All rows are made from the same 9 directions, up to rounding. Whole rows:
2  -7  3  -15  -3  28  -11  5  0  15  33  28  7  12  12  9  14  -18  8  2  19  -17  1
-28  -17  10  18  -13  -47  -31  -12  -49  -9  -5  13  25  -19  9  -13  -9  23  -24  -2  -17  -2  11
-2  -3  -11  22  -20  -26  -5  -14  -35  -4  8  -30  35  1  -18  -28  -13  -4  -27  2  -12  18  -3
16  2  -4  17  11  14  -11  15  16  6  6  -14  -8  9  -3  -2  -1  -12  -5  7  21  4  -8
-1  10  -12  -48  9  33  34  -4  2  9  16  17  -4  11  6  12  9  -7  5  -9  -8  -10  17
12  -5  -40  -5  18  33  43  18  6  6  17  -24  11  11  -18  -14  4  2  -19  8  -3  10  -7
-17  6  11  2  -28  17  6  2  19  3  0  3  0  13  -2  4  13  -7  6  -10  2  -14  -7
-25  -1  -24  -1  27  8  -1  -18  -26  13  17  -7  38  -12  -10  10  -6  1  0  18  15  4  42
-8  13  19  -4  -48  -23  7  -24  -11  -4  -4  -10  10  9  -14  -13  -3  -9  3  -14  -16  4  -9
17  -14  1  11  27  -6  -2  22  11  9  6  6  -22  -8  -7  -3  -1  20  9  21  33  7  -15
2  6  1  -16  2  9  -14  2  -12  -5  2  15  -6  10  27  4  0  -12  -24  -18  -18  -12  12
8  16  9  -28  -14  -12  13  -23  -10  -1  -1  0  -3  3  -5  -1  -7  -9  11  -9  -11  7  5
1  -12  -11  -10  3  -1  41  6  5  5  6  2  1  -8  -22  -9  5  25  15  13  4  8  -16

The start of a row, then its end:
9  -2  -14  -8  31  38  13  17  17  28  36  4  -6  11  -14  7  8  -4  12 -> 23  51  -2  4
1  -1  12  -10  15  -33  4  3  -19  7  -1  9  -23  -8  -8  -9  -12  32  -6 -> 8  16  8  2
-23  -28  15  7  -21  -30  5  -10  -5  -3  -5  28  18  -29  -10  2  10  32  39 -> 15  -1  -4  -16
1  -3  -10  -10  13  1  10  16  -6  -14  -16  5  -16  0  19  -5  -1  16  -32 -> -16  -32  -5  1
-16  -9  4  5  -1  -22  -19  -8  -33  0  6  11  18  -9  5  -6  -6  11  -14 -> 2  -2  -2  13
-9  34  -5  -9  4  0  10  -18  -18  18  12  -37  4  20  -25  -8  -19  -13  -24 -> -1  20  13  33
-21  -32  15  4  -27  -15  -16  7  -24  0  18  43  19  -7  14  -9  15  19  -4 -> -1  -6  -19  -16
-16  -4  -6  27  16  8  -48  6  -33  21  37  -4  27  12  4  -6  -6  -13  -38 -> 13  40  -7  28
3  9  -6  -17  8  15  1  -15  -8  13  20  1  13  4  -4  9  -2  -18  11 -> 7  14  1  19
-31  23  28  -32  13  -41  3  -25  -21  3  -26  17  -28  -17  0  15  -17  34  9 -> -6  3  -2  40
13  15  8  -5  14  -15  -4  -13  13  -13  -32  -9  -21  -13  5  14  -12  -2  19 -> -3  -11  10  8
-31  9  -17  34  -19  32  16  5  30  1  -9  -41  23  13  -21  0  11  -11  -7 -> -2  1  -4  1
-24  4  25  -18  -19  39  -12  7  32  9  7  44  -15  14  26  31  27  -14  25 -> -14  13  -39  5
24  -10  -5  3  -14  30  24  35  32  3  14  -1  -18  23  -5  -15  18  -4  -8 -> -3  4  -5  -45
-11  13  5  -14  -16  -9  18  -13  -2  -7  -16  -6  -3  1  -3  0  -3  4  -1 -> -14  -22  1  6
-5  11  -31  32  45  15  19  24  25  2  -22  -54  -15  0  -24  -4  -11  17  -25 -> 13  18  17  12
33  -9  -15  -28  47  32  -7  10  -2  18  38  28  -7  2  15  15  3  -15  12 -> 18  30  -3  11
-5  36  -19  -2  19  27  9  -11  15  1  -14  -43  -1  14  -7  12  -11  -25  -13 -> -8  -1  7  35
-6  -14  3  -9  1  -1  -5  1  -9  0  7  27  5  -8  13  5  7  8  6 -> 1  -4  -10  0
-9  -23  -25  13  -3  29  3  7  5  -4  12  4  36  -4  6  3  17  -9  2 -> 5  -13  -9  -6
22  7  3  16  27  -33  14  1  28  -15  -48  -30  -36  -26  -18  2  -18  25  26 -> 13  0  28  -12
18  -10  2  13  -21  -10  -7  1  5  -19  -13  -2  5  -4  9  -8  3  -9  2 -> -8  -29  4  -27
-21  9  6  -1  -45  33  12  1  23  0  4  -1  10  24  1  3  20  -21  -1 -> -21  -12  -21  -9
35  7  14  16  17  -29  -42  8  -11  -5  -8  -9  -29  3  14  -10  -21  -8  -23 -> -2  10  13  -6
-12  30  18  18  -4  -8  -44  -31  9  -10  -32  -21  3  -5  12  25  -13  -32  15 -> -10  -3  0  33
10  18  11  -42  32  -18  16  -6  -11  10  -3  15  -40  -4  -1  7  -15  21  6 -> 1  14  7  21
-8  2  11  15  -31  -24  1  10  -9  -13  -18  -13  -10  10  0  -24  -3  13  -36 -> -20  -25  0  -19
-34  1  -12  50  7  13  -30  -10  12  1  -11  -31  37  -12  -10  17  0  -13  10 -> 16  19  -1  26
-2  0  -14  16  10  11  -25  -2  -20  7  21  -12  26  8  3  -4  -6  -19  -24 -> 5  11  1  18
-53  -12  -12  21  28  18  -30  24  -24  12  13  15  14  2  20  5  5  22  -51 -> 1  18  -27  39
-19  -18  -39  35  -7  35  -18  7  -6  -22  -3  -18  54  2  23  0  12  -25  -37 -> -13  -46  -12  8
-19  11  8  -12  -6  22  -14  -3  3  3  3  15  -1  12  20  16  8  -16  -6 -> -15  -3  -21  20
12  -4  -36  -34  29  26  58  1  10  -1  2  -4  3  -9  -12  6  4  11  15 -> 8  -17  11  4
-3  -3  5  -5  -5  24  0  25  17  1  4  17  -19  16  17  2  14  1  -15 -> -13  -1  -19  -11
46  -40  -22  25  -1  35  -24  33  14  -11  27  16  20  6  27  -9  21  -30  -6 -> 5  -13  -6  -48
-6  18  19  -4  0  -21  0  -17  7  2  -19  -7  -17  -8  -11  9  -10  6  22 -> 2  11  7  11
14  -8  8  2  -2  -34  -21  -15  -25  -10  -4  8  7  -15  7  -6  -11  0  4 -> 2  -12  10  -3
-8  -23  -30  5  19  11  3  2  -11  -12  -2  7  31  -19  13  6  6  6  -4 -> 5  -28  -2  9
5  9  8  -18  2  -2  -2  -14  -16  23  32  7  4  8  -14  -1  -5  -9  11 -> 12  35  4  12
-6  -1  12  18  -18  2  -43  -14  -4  -3  5  7  22  0  16  11  3  -29  8 -> -3  2  -10  7
3  5  -18  -23  9  -13  17  -24  -35  -1  7  -9  22  -7  -7  -7  -14  -1  -9 -> 1  -20  15  21
11  8  -3  13  21  -8  -23  -8  -3  -3  -10  -16  -1  -7  3  6  -14  -11  0 -> 6  6  11  14
6  -2  -2  7  28  -13  -16  3  -7  -4  -11  -1  -10  -13  8  4  -11  9  -6 -> 6  3  6  11
-27  -11  -3  13  -3  -6  33  17  21  -9  -28  -5  -10  -13  -13  -3  9  42  3 -> 1  -12  -3  -15
7  4  -1  -46  25  -10  38  -4  2  -7  -20  21  -30  -17  5  11  -4  29  18 -> -4  -20  4  8
-5  -4  8  -17  -14  -9  27  1  -2  5  5  12  -8  1  -11  -8  5  19  8 -> 0  0  -1  -13
31  14  -23  -23  35  24  -6  -12  -13  10  25  -9  9  9  6  8  -12  -35  -5 -> 6  10  11  27
2  -24  -24  14  18  8  29  11  18  -2  -3  -7  13  -21  -19  0  8  22  24 -> 24  4  10  -16
10  1  -11  -24  9  2  6  -7  -23  0  13  9  7  2  9  -3  -5  -6  -12 -> -5  -14  2  11
-11  -14  5  30  -19  5  -9  2  19  3  3  -2  18  -6  -11  3  12  -3  25 -> 13  16  -4  -17
-35  3  -2  31  -28  15  10  -4  27  -1  -14  -25  23  1  -21  5  12  -3  15 -> 1  2  -5  -3
41  4  -17  -30  38  9  10  -15  -1  3  11  2  -3  -10  1  13  -10  -17  29 -> 15  5  18  10
10  -38  -9  11  32  -5  -16  16  -2  -4  4  32  5  -29  16  8  7  22  18 -> 22  6  -2  -11
-18  -21  3  29  4  6  -15  4  20  6  2  11  16  -18  -6  15  12  8  36 -> 23  28  -7  -5
4  -24  -23  -2  20  4  17  8  -8  -2  7  9  15  -16  -2  -3  4  17  3 -> 14  -8  5  -6
-10  17  -23  -25  17  9  19  -31  -14  -5  -9  -14  22  -9  -1  15  -9  -12  6 -> -4  -25  8  40
13  7  -1  -19  20  8  8  4  6  5  2  7  -20  1  3  7  -2  1  6 -> 2  9  1  5
13  -4  -6  16  23  -7  -17  7  -14  13  19  -11  2  1  -10  -10  -11  1  -14 -> 18  32  12  4
-34  -16  14  25  -25  9  -36  14  -3  0  8  23  15  7  21  2  17  0  -17 -> -9  3  -29  -2
-4  20  26  -21  -10  7  -15  -10  15  -1  -11  21  -24  8  20  22  4  -16  17 -> -17  0  -16  12
13  -22  -18  -11  43  -3  29  23  8  -5  -11  15  -22  -23  2  2  1  41  8 -> 15  -5  7  -11
-17  -4  -7  2  -12  9  5  -7  -7  3  9  0  24  1  -5  0  6  -3  1 -> 1  -4  -5  6
34  0  2  -4  -1  -36  1  0  -15  -23  -23  -9  -18  -7  9  -19  -16  6  -18 -> -12  -37  19  -20
-8  1  -9  -16  -6  24  4  -24  7  -3  3  10  29  -7  7  23  10  -25  34 -> -1  -14  -7  16
-1  -16  -10  32  -13  -11  -13  -2  -7  -15  -8  -15  29  -11  -1  -10  0  -4  -5 -> 3  -20  7  -13
